The rows are grouped in 3 different ways at once. Each group adds its own fixed numbers to the row, and there is some noise. The rows also spread widely along 10 directions, which tell nothing about the answers.
Known rows, each followed by its group in each grouping:
[-1.34  1.63  0.58 -0.60 -0.51  2.26  0.59  0.40 -0.72 -0.54  1.32 -0.06
  0.90  0.27  0.87 -0.40  1.00  2.99 -2.00  1.60 -0.93 -0.56  1.12  1.36
 -0.97 -0.76]  q530 (1) K
[-1.19 -1.95 -0.70 -0.91 -1.00  0.13  2.82 -1.53  2.91  2.48  0.76  1.43
 -0.93 -2.17  0.53 -0.49 -4.81 -0.27  1.32 -0.44  1.54  2.14  1.76 -0.37
 -1.25  0.46]  q917 (2) A
[-1.38  0.52 -0.49 -2.01 -0.32  1.69  0.69  0.74  1.79 -0.68  0.71 -1.29
 -0.99  1.77 -0.61 -2.11 -0.20  0.44 -1.35  3.80 -0.48 -0.14  0.89  1.55
 -1.32 -1.43]  q862 (2) L
[ 4.03  1.43 -1.29 -2.30 -2.12  2.56 -1.17  0.15  1.31  2.49  0.26 -0.78
 -0.09  0.04  1.96 -3.08  1.87 -2.33  2.18  0.42  0.34  2.49  0.44 -1.10
 -2.04  0.61]  q862 (0) Z
[ 1.72  0.59  0.04 -0.65  0.44 -0.48  1.40 -1.28  1.12  0.64 -1.50  2.15
  1.94 -0.26  0.12 -2.12 -0.39 -0.19 -0.28 -1.45  0.58 -0.62  0.34  0.59
  1.37  0.79]  q530 (1) K
[ 0.94  0.81 -1.30  2.12  0.57 -3.13 -2.44 -2.13 -1.55 -2.14 -1.30 -2.22
  0.02 -0.28  2.17 -0.78 -0.56  1.04 -1.34  0.42 -1.35 -1.38 -0.69 -2.67
  0.92  0.54]  q917 (0) L
[ 1.03  0.70  0.11 -0.09  1.24  0.44  2.69 -1.06  1.98  1.80 -2.01  2.50
 -0.06  1.20 -1.22 -1.61 -1.52  0.03 -0.18  0.88  0.51 -1.28 -0.47 -0.71
  1.42 -2.25]  q862 (1) Z
[ 0.84 -1.11  0.83 -0.98 -0.98  0.92 -0.33  0.29  0.97  2.19  0.04  0.51
  0.31 -1.19  0.37  3.02 -1.94 -0.11  0.06  2.79  0.47 -0.38 -0.57 -1.90
 -0.91  2.25]  q530 (1) H
[ 0.62  0.73  0.89 -0.31 -0.85  2.35  0.57 -0.20 -0.07  0.92  0.55 -0.47
  1.78 -0.37  1.30 -1.09  0.48  1.39 -1.62 -0.35 -0.16  0.56  0.73  0.25
 -1.45  0.54]  q530 (2) P
[ 0.35  0.73 -0.94 -1.02 -0.88 -2.72  1.45 -1.64  0.91 -1.34 -0.31  1.43
  1.85 -1.25  0.43 -2.65 -0.95 -0.95 -0.56 -3.02 -0.32  0.44  1.17  1.00
  1.79  2.07]  q530 (2) H
[-0.94  0.81 -0.18 -1.89 -0.24 -0.09  1.77 -1.11  3.18  1.90 -1.46  1.47
 -0.48  1.61 -2.24 -2.27 -2.75 -1.54 -0.86 -0.55  1.40 -0.85 -1.26 -3.30
  2.12 -3.19]  q530 (1) A
[ 1.00 -0.35 -0.76 -0.56  0.66  1.15  1.17 -0.54  1.21 -0.49  0.29 -0.09
  0.10  0.03  0.90 -2.66 -0.23  0.94 -0.57  0.96  0.21  0.52  1.24  1.06
 -0.50 -0.16]  q917 (1) P
[ 0.40  1.21 -1.49 -0.29 -0.55 -0.50  0.81 -0.59  1.28 -0.85  1.08  0.70
 -0.18 -0.13  0.12 -3.13 -0.37  0.79 -0.06 -1.55  0.70  0.57  0.45 -0.69
  1.29 -2.31]  q530 (1) Z
[ 0.15  2.25  2.05  0.73 -1.68  2.37  0.87  0.11 -1.56 -0.48  0.45  0.65
  4.75 -1.18  0.41 -0.69  2.43  3.38 -3.24 -2.18 -1.82 -0.90  0.26  0.88
  0.00  0.39]  q862 (2) P
[ 0.09  0.25 -0.73 -2.54 -0.81 -0.53  2.54 -0.62  3.40 -0.14 -0.30  2.78
  1.02 -0.60 -0.93 -2.41 -1.30 -1.15  0.39 -0.33  0.33  0.90  1.23  1.72
  1.38  0.76]  q862 (1) Z
[-0.02 -1.54 -1.32 -3.19 -0.02  1.90  1.94  1.48  4.01 -0.01  0.90  0.64
 -1.65  0.44 -1.16 -2.28 -1.35 -0.99  0.77  4.26  1.36  0.83  1.18  2.39
 -0.65 -0.15]  q862 (1) H
[ 1.36  0.19 -0.10  0.86  0.17  0.95  0.51 -0.87  0.38  0.59 -0.11  0.64
  0.77 -0.74  1.45 -0.15 -0.85  1.29 -0.76  0.84  0.18  0.25  0.25 -0.39
 -0.59  0.65]  q530 (0) Z
[-0.02  1.88  0.05  0.00 -0.55  0.12  1.17 -1.45  0.22  0.67 -1.35  0.79
  0.98  0.24  0.33 -1.81 -0.65  0.04 -1.27 -0.69 -0.68 -0.59  0.07 -1.42
  0.87 -0.77]  q862 (0) A
[-1.37  2.17 -0.08 -0.39 -0.31 -0.69  0.74 -1.53 -0.11 -0.79 -1.30 -0.28
  1.04  0.87  0.17 -2.41 -0.13  0.59 -1.70 -0.65 -1.00 -0.95  0.28 -0.42
  1.32 -0.69]  q862 (2) K
[-0.21  1.72  0.14 -1.77 -0.58  2.54  1.32  0.53  0.47  0.22  0.16 -0.45
 -0.20  1.41  0.26 -1.74  0.68  0.66 -1.27  2.33 -0.89 -0.30  0.90  0.39
 -0.92 -0.80]  q862 (1) H
[ 0.28 -0.55  1.30 -0.06 -2.27 -1.44 -1.34 -1.09 -0.64 -0.77  0.28  1.02
  4.11 -3.85  1.55  2.96 -0.24  0.89 -1.54 -0.93 -1.45 -0.11 -0.22 -0.42
  0.54  5.19]  q917 (0) P
[-0.68 -0.78 -1.50 -2.98 -2.93 -1.36 -2.28  0.23  2.76 -0.83  1.36 -0.91
  0.57 -1.67 -0.51 -0.75 -0.95 -1.63  0.18  0.12  0.50  0.92 -0.99 -1.98
  0.76  1.17]  q917 (0) L
[-0.06 -0.04  1.13  0.18 -1.69  1.33  0.79  0.65 -1.24  1.66  1.59  1.14
  0.65 -2.22  1.11  2.90 -0.43  2.25  0.22  1.71 -1.03 -0.35  0.89  0.16
 -1.40  1.28]  q862 (1) H
[ 0.68  0.91  0.20 -1.07  0.27  0.55  1.22 -0.55  0.49  0.96 -0.80  0.44
  0.10  1.09  0.33 -0.85 -0.56 -0.28 -0.93  1.32 -0.46 -0.75  0.35 -0.43
 -0.17  0.19]  q530 (1) H
[ 1.32  0.36  0.38  1.22 -0.61  1.75 -1.41 -0.11 -1.87  1.48 -0.13 -1.92
 -0.34 -0.75  2.62  1.79 -0.24  1.41 -0.31  3.24 -0.87 -0.34 -0.28 -2.47
 -2.09  1.40]  q862 (0) H
[ 0.30  1.69 -0.98  0.88  0.56 -2.04 -0.24 -2.49 -1.49 -1.52 -0.75 -1.87
 -0.20  0.70  2.95 -2.89 -0.20  0.38 -1.29 -0.63 -1.35  0.29  1.45 -0.34
  0.03  0.79]  q530 (2) P
[ 0.21  0.39  1.38  0.44 -1.21  0.41 -0.02 -0.75 -0.74  3.00  0.21  0.90
  0.23 -0.86  1.02  3.36 -1.25  0.95  0.02  1.32 -0.56 -0.43 -0.50 -2.03
 -1.15  0.63]  q530 (2) Z
[ 1.49  0.49 -0.25 -1.28 -1.22  0.75 -0.77  0.31  2.34  0.05 -0.57 -0.13
  1.28 -0.16 -0.85 -0.84 -0.05 -0.57 -0.63  1.36  0.28 -0.18 -1.28 -1.28
  0.74  0.47]  q862 (2) Z

New rows. What belongs after each?
[ 0.08 -0.60  0.59  1.35 -0.65 -1.18  1.62 -1.16  0.48 -0.88 -0.23  3.12
  3.33 -3.60  0.65  1.74 -1.64  2.28 -1.12 -0.70 -0.59 -0.26  0.70  1.53
  1.32  3.15]  q862 (0) Z
[ 4.18  0.71 -0.97 -0.80  0.95  0.43  0.28  0.45  1.90 -0.75 -1.27  0.98
  1.23  1.16 -0.91 -4.84  2.07 -0.84 -0.18  0.04  0.71 -0.90 -0.46  1.10
  1.85 -1.13]  q862 (1) P
[-1.69  3.22 -0.02 -2.31 -0.88  0.64  2.06 -0.78  0.90  0.17 -0.04  0.41
  0.17  2.52 -1.19 -3.33  0.79 -0.44 -1.96 -0.23 -1.44 -0.67  0.55  0.17
  0.36 -3.02]  q917 (2) A
[ 1.19  0.36 -0.37  0.53 -0.29  0.59 -0.54  0.19 -0.75  0.16  0.81 -0.05
  0.21 -0.22  0.75 -0.22  1.00  1.67 -0.36  1.63 -0.81 -0.97 -0.07  0.29
 -0.79 -1.03]  q917 (0) L
[ 2.97 -0.47  0.66  1.92  1.20  0.96  1.85 -1.18  0.76  1.26 -1.75  2.70
  3.15 -1.61  0.20 -1.33 -0.93  2.00 -0.74 -2.09  1.39 -1.08 -0.12  0.09
  1.28  0.62]  q530 (1) K
[-1.08  0.46 -1.18 -1.59 -0.22  1.79  2.12  0.08  1.96 -0.25  0.52 -0.03
 -0.95  0.72 -0.11 -3.36 -0.82  0.13 -0.69  1.41  0.47  0.83  0.97  0.78
 -0.28 -1.48]  q862 (0) H
[-0.75 -0.50  2.13 -0.70 -1.41  2.12  1.18 -0.07  0.55  3.99 -0.37  2.00
  0.93 -1.23 -0.21  3.29 -1.71  1.08  0.29  2.05  0.19 -0.86 -0.46 -1.32
 -0.88  0.67]  q862 (1) K
[ 1.90  0.24  0.06  0.50  0.37  4.33  1.00  1.19  1.10 -0.07  0.26 -0.65
  1.65  0.33 -0.89 -2.27  1.00  2.49 -2.35  1.35  0.72 -0.94 -0.79 -0.07
 -0.78 -1.84]  q917 (2) H
[ 2.36  0.39 -0.20 -0.91 -1.68  2.34 -1.00  1.13  1.68 -1.62  0.66 -1.03
  3.58 -1.53  0.00 -3.27  1.81  0.94 -1.78 -1.23  0.48  0.79 -0.25  0.42
  0.20  1.22]  q862 (2) P
[ 1.74  0.21 -0.31 -2.86 -0.43 -2.65  1.13  0.02  1.48  1.12 -0.40  3.48
 -0.10  0.62 -0.85 -0.85  0.86 -2.98  1.89  1.40 -0.75 -0.83  0.54  2.53
  1.54  0.94]  q862 (1) P
[ 0.80 -1.24 -1.34 -1.71 -1.05 -2.76 -1.15 -0.46  2.07 -2.81  0.39  0.14
  1.85 -2.26  0.67 -0.95 -0.92 -0.49 -0.26  0.12 -0.45  0.48  1.10  1.54
  0.86  3.85]  q917 (1) L
[ 2.97 -0.74  0.27 -0.26  0.54  5.02  0.85  1.36  3.27 -0.93  0.02  0.21
  3.29 -0.82 -0.67 -1.81  0.56  2.86 -2.65  2.27  1.25  0.06 -0.14  1.27
 -0.93  0.58]  q917 (1) Z
[ 1.09 -0.28  0.44  1.59  0.08  2.14  1.26  0.31 -0.75  1.57  0.83  0.74
 -0.40 -1.23  1.73  1.44 -1.03  2.91  0.22  3.17 -0.40 -0.19  1.73  1.08
 -2.30  0.18]  q862 (1) A
[-1.12 -2.23 -1.26 -2.96 -1.52 -1.80 -0.30  0.16  3.43 -1.09  1.07  0.22
 -0.48 -1.51 -0.14 -0.32 -2.19 -1.93  0.84  2.53  0.62  1.42  0.98  1.56
  0.32  2.97]  q862 (2) P
[ 2.19 -0.34 -0.35  0.59 -1.52 -0.22  0.65  0.62  0.79  0.06  1.80  2.41
  2.72 -2.63 -1.01 -1.83  1.42  1.42  0.31 -3.37  0.76 -0.23 -0.53  0.98
  1.55 -1.04]  q917 (2) P
[ 1.52  0.25  1.68  0.47 -0.59  2.20  0.84  0.30 -0.44  1.74 -0.03  1.45
  2.07 -1.01  0.53  0.89  0.66  1.96 -0.83  0.84 -0.57 -0.88  0.09  0.22
 -0.61  0.43]  q862 (1) P
[-1.03 -0.22 -0.88  0.47  0.02 -2.03 -0.15 -1.30 -0.82 -1.16  0.68 -0.85
 -1.02 -0.46  1.69  0.07 -0.99  1.11 -0.51  1.70 -1.17 -0.25  0.95  0.27
 -0.31  0.54]  q917 (2) P
[ 0.75  0.24  0.92 -0.84 -0.90 -0.54  0.58 -1.05  0.13 -0.72 -0.84  0.85
  3.40 -1.93  0.97  1.03 -0.63  0.45 -1.72 -0.18 -1.39 -0.41  0.66  0.11
  0.31  4.29]  q917 (1) H
[ 0.73 -0.14  0.03  3.17  0.60 -1.24  0.24 -0.96 -1.93  0.57  0.58  1.07
 -0.11 -1.41  1.34  0.64 -1.09  3.11 -0.29 -0.88  0.09 -1.42 -0.29 -1.51
  1.01 -1.62]  q530 (1) P
[ 1.35  1.00  1.71 -1.42 -1.93  3.42  1.78  0.73 -0.31  4.97  1.50  2.00
  0.97  0.02  0.26  0.05  1.46  0.05  0.91 -0.80 -0.09  0.57  0.51  0.46
 -2.19 -1.37]  q530 (2) P
[-2.05  0.47 -1.04  0.55 -1.26  0.76 -0.25 -0.77  0.01 -1.72  0.92 -3.21
 -0.51 -1.12  1.80 -1.57 -2.07  2.08 -1.58  0.47 -0.15  0.96  0.76 -2.25
 -0.70  0.02]  q862 (2) H
[ 0.32 -0.13 -1.94 -1.13 -0.71 -0.64 -1.22  0.05  2.24 -1.82  0.37 -1.55
 -1.06 -0.14  0.58 -1.48 -1.05 -0.43 -0.02  2.99  0.24  0.90  0.35 -0.25
 -0.06  0.86]  q862 (2) Z
[ 0.99  0.45  1.52 -0.05 -1.14  2.91 -0.20  0.10  0.65  1.65 -0.76  0.27
  2.78 -0.83 -0.26  0.22  0.20  1.04 -2.00  0.07  0.20 -0.73 -1.78 -2.35
  0.17  0.23]  q862 (0) P
[-3.09 -1.09  0.34 -0.67 -0.67 -1.65  1.06 -1.16  1.42  1.36 -0.45  1.99
 -0.91 -1.02 -0.87  2.33 -3.35  0.09  0.19  2.12  0.44 -1.18 -0.75 -1.18
  1.51 -0.06]  q862 (0) K
[ 1.78  0.89 -1.61  1.64  1.14 -1.43 -0.72 -0.39 -0.61 -1.43 -0.43 -0.27
 -0.71  0.74  0.24 -2.14  0.33  0.77 -0.71  0.68  0.14 -1.72 -1.17 -1.27
  1.81 -1.85]  q530 (0) H
[ 1.10 -0.67  0.61 -0.59 -1.79  2.21 -1.26  0.23  0.14  1.18  1.03 -0.74
  1.53 -1.79  1.41  1.24  0.36  0.92 -0.68  1.34 -0.05  0.68 -0.44 -1.31
 -1.52  1.85]  q917 (0) P
[ 3.55 -0.44 -0.62  1.41  0.60 -1.58 -2.17 -2.38 -1.16  0.74 -2.02 -1.54
  0.57 -1.52  4.30  0.54 -1.41 -0.10  1.01  0.91 -0.08  0.46  0.91 -1.98
 -1.10  4.73]  q530 (1) K
[-0.09 -0.18  0.42 -0.91 -1.19 -0.18 -1.25  0.04  0.54  1.88 -0.20 -0.47
 -1.05  0.37 -0.34  1.49 -0.88 -0.79  0.22  2.84 -0.12 -1.02 -1.61 -2.72
  0.00 -0.47]  q862 (2) P
[ 0.30 -0.53  0.89 -1.92 -0.53  1.66  3.89  0.20  1.82  3.17  0.61  3.80
  0.34 -0.37 -0.55 -0.88 -0.62 -0.20  1.22  0.36  0.29  0.45  1.64  2.80
 -0.52 -0.38]  q862 (1) P
[-0.21 -0.92 -1.10  1.44  1.10 -0.78 -0.18 -0.53  1.85 -4.12 -0.43 -0.61
  0.87 -1.48  0.36 -0.50 -2.29  2.79 -2.30  2.82  0.26 -0.66  0.37  0.32
  1.57  1.38]  q862 (1) Z
[ 3.67 -0.93 -0.18  1.71  0.62 -1.62 -1.41  0.14  0.26 -0.36 -0.55  1.27
  1.16 -1.29  0.48  2.12 -0.23  0.95  0.13  2.65 -0.03 -1.55 -0.99  0.61
  0.63  2.30]  q530 (2) Z
[-1.00  1.63 -0.40 -0.93 -0.04  0.35 -0.24  0.74 -1.23  0.41  0.97 -0.14
 -2.69  2.08  0.53  0.24  1.50  1.08  0.37  5.07 -1.39 -1.61  0.61  1.08
 -0.72 -2.48]  q862 (1) K
[ 2.80  0.78  0.08  1.69  0.70  1.15  0.85 -1.44  0.03  0.50 -1.28  0.86
  2.19 -0.85  1.68 -1.40 -0.23  1.56 -1.28 -0.80  0.21  0.06  0.13 -0.40
 -0.12  0.85]  q530 (0) Z
[ 0.59  0.88 -0.24  1.04  1.13  0.00  1.95 -1.99 -0.80  1.05 -0.95  0.22
 -0.85  0.58  2.09 -2.16 -1.02  0.91  0.02  0.39 -0.69  0.00  1.69 -0.01
 -0.57 -0.70]  q862 (1) P
[ 0.83 -0.96 -0.39 -0.76 -1.30  1.31 -0.80 -0.10  2.31 -0.22  0.14 -0.44
  1.71 -1.98  0.85 -0.23 -1.85  0.15 -1.29  0.89  1.14  1.17  0.12 -1.08
 -0.54  2.67]  q530 (0) A
[-0.57  0.83 -0.04 -0.33 -0.43  0.47  0.44 -1.48  0.76  0.28 -0.65 -0.99
  0.42  0.14  0.79 -0.91 -1.64  0.34 -1.59  0.80 -0.55  0.08  0.53 -1.60
 -0.78  0.17]  q917 (2) A
[ 2.09  0.72 -0.21 -0.32 -0.54 -0.69  0.26 -0.36 -0.10  0.87  0.32  1.88
  1.24 -0.40  0.47 -1.65  1.25 -0.40  0.15 -1.43 -0.05 -0.30 -0.19  0.56
  1.07 -0.19]  q530 (0) P
[ 0.87 -1.69 -1.36  1.14  0.31 -0.07 -1.43  0.72  1.96 -0.75  0.87 -0.48
 -0.92 -0.68 -1.51 -0.78 -1.23  1.70 -0.34  1.65  1.99 -1.45 -2.51 -3.13
  2.01 -3.18]  q917 (1) P
[-0.68  0.60 -0.77 -1.33  0.20  0.13  0.46 -0.51  1.25 -0.82  0.29 -0.64
 -0.81  1.31  0.39 -2.66 -0.65  0.10 -1.32  1.05  0.19  0.13  0.53 -0.38
  0.37 -1.29]  q530 (1) P
[-0.92 -0.29  0.34 -3.46 -1.90 -0.72  0.68 -1.82  1.25  3.20 -0.04  0.85
 -0.76 -0.23  1.37  0.68 -1.60 -3.07  1.44  1.04 -0.60  1.58  0.81 -1.04
 -1.17  2.23]  q917 (0) P
[ 1.91 -1.13 -0.04  0.68  0.40  0.98  1.66  0.38  1.82  3.16 -0.11  2.81
 -1.19 -0.40 -1.24  1.11 -1.84  0.77  1.69  2.63  1.45 -1.09 -0.89 -0.83
  0.38 -2.18]  q862 (1) Z
[ 2.55  1.54 -0.45  1.38  0.56  0.00 -0.46 -1.48 -1.23  0.91 -1.29 -0.32
  0.66  0.40  1.58 -2.38  0.44  1.02 -0.13 -1.43  0.28 -0.77 -0.26 -2.21
  0.59 -1.27]  q530 (1) K
[-1.79  2.75  0.69  0.05 -1.59 -0.65 -0.36 -1.86 -1.93 -1.52 -0.73 -1.31
  2.56 -0.60  2.03 -0.78  0.58  1.81 -2.57 -1.33 -2.41 -0.49  1.04 -0.58
  0.27  1.85]  q862 (2) K
[ 1.51 -0.64 -0.59  0.05  0.76  0.96  0.30  0.58  1.12 -0.60  0.65  0.47
  0.11  0.04  0.19 -1.72  0.06  1.29 -0.71  1.61  0.87 -0.36  0.37  0.97
  0.13 -0.73]  q530 (1) P
[ 0.04 -1.37 -1.07  0.07  0.28 -0.40 -0.56  0.28  2.24 -1.43  0.34 -0.35
 -0.09 -0.45 -1.26 -0.88 -1.65  1.43 -1.23  1.97  0.91 -1.40 -1.09 -1.04
  1.21 -1.47]  q917 (1) L
[ 0.77 -0.78  0.58 -0.10 -0.02  0.22  2.06 -0.07  2.37  1.56 -1.00  2.73
  1.79 -0.63 -2.56 -0.23 -2.05  0.01 -0.86 -1.13  1.62 -1.56 -1.76 -1.11
  2.21 -0.78]  q530 (2) H
[ 2.73  0.51 -0.61 -0.97  0.42 -0.07  0.42 -1.93  1.06  2.81 -2.48 -0.15
 -0.67  1.29  1.18 -2.25 -1.39 -2.94  0.86  0.10  0.79  0.43 -0.55 -2.86
 -0.18  0.81]  q530 (0) H
[-0.27  2.92  1.27 -1.80 -2.15  0.84 -0.75 -0.95 -2.14  2.29  0.23 -0.48
  0.72  1.02  2.14  0.33  1.90 -0.72 -0.95  0.11 -2.03  0.15  0.13 -1.66
 -1.45  0.39]  q530 (0) P
[ 0.40  0.80 -0.92 -1.06 -0.89 -3.76 -1.42 -1.87 -0.11  0.06 -0.60  0.48
 -0.80 -0.11  1.71  1.11 -0.98 -2.01  0.87  1.57 -1.23  0.09 -0.02 -1.35
  0.75  2.30]  q530 (0) Z
[ 2.40  0.33 -1.25 -0.68  0.97 -1.04 -1.38  0.81  1.62 -2.84 -0.39  0.14
  0.14  0.93 -0.28 -0.91  0.83  0.11 -1.15  4.02 -0.26 -1.47 -0.46  1.28
  1.22  0.73]  q530 (1) Z
[-2.71 -1.59  0.77 -0.92 -1.39  2.51  1.43 -0.09  1.90  1.99  1.11 -0.44
 -0.59 -1.18 -0.41  2.03 -3.58  1.41 -1.05  2.51  0.84  0.31 -0.09 -2.09
 -1.65 -0.09]  q917 (2) H
[ 0.68 -0.67 -1.40 -2.93  0.27  2.92  2.36  0.80  4.49  0.49  0.40  0.81
 -1.45  1.16 -0.72 -3.48 -1.11 -0.99  0.65  3.64  1.56  1.60  1.48  2.14
 -0.99 -1.00]  q862 (1) Z
[ 0.27  1.02 -0.35 -1.92  0.01  0.79  0.98 -0.62  2.37 -0.42 -1.27 -0.07
  0.74  1.49 -0.90 -4.15 -0.18 -0.89 -1.47 -0.20  0.49 -0.26 -0.42 -1.16
  1.56 -1.53]  q862 (1) P
[-0.87  0.54 -0.44 -0.76 -0.64 -1.68  1.58 -1.04  0.49  0.46  0.43  2.14
 -0.33 -0.42  0.50 -0.30 -1.50 -0.49  0.14  0.30 -0.44  0.06  1.22  0.96
  0.32  0.20]  q530 (0) A
[ 2.44  0.17  0.16  1.80 -0.64 -1.07  1.06 -1.75 -1.17  1.41 -0.64  2.04
  2.43 -2.64  1.49 -0.01 -0.54  0.90  0.32 -2.98 -0.43 -0.30 -0.05 -1.21
  0.71  1.70]  q917 (0) H
[-1.03  0.44  0.81 -0.60 -1.15  0.36  1.98 -0.36  1.24  1.18 -0.25  1.76
  1.02 -0.69 -0.76  0.26 -1.62  0.59 -0.95  0.51 -0.37 -0.51  0.42  0.37
  0.26 -0.03]  q862 (2) A
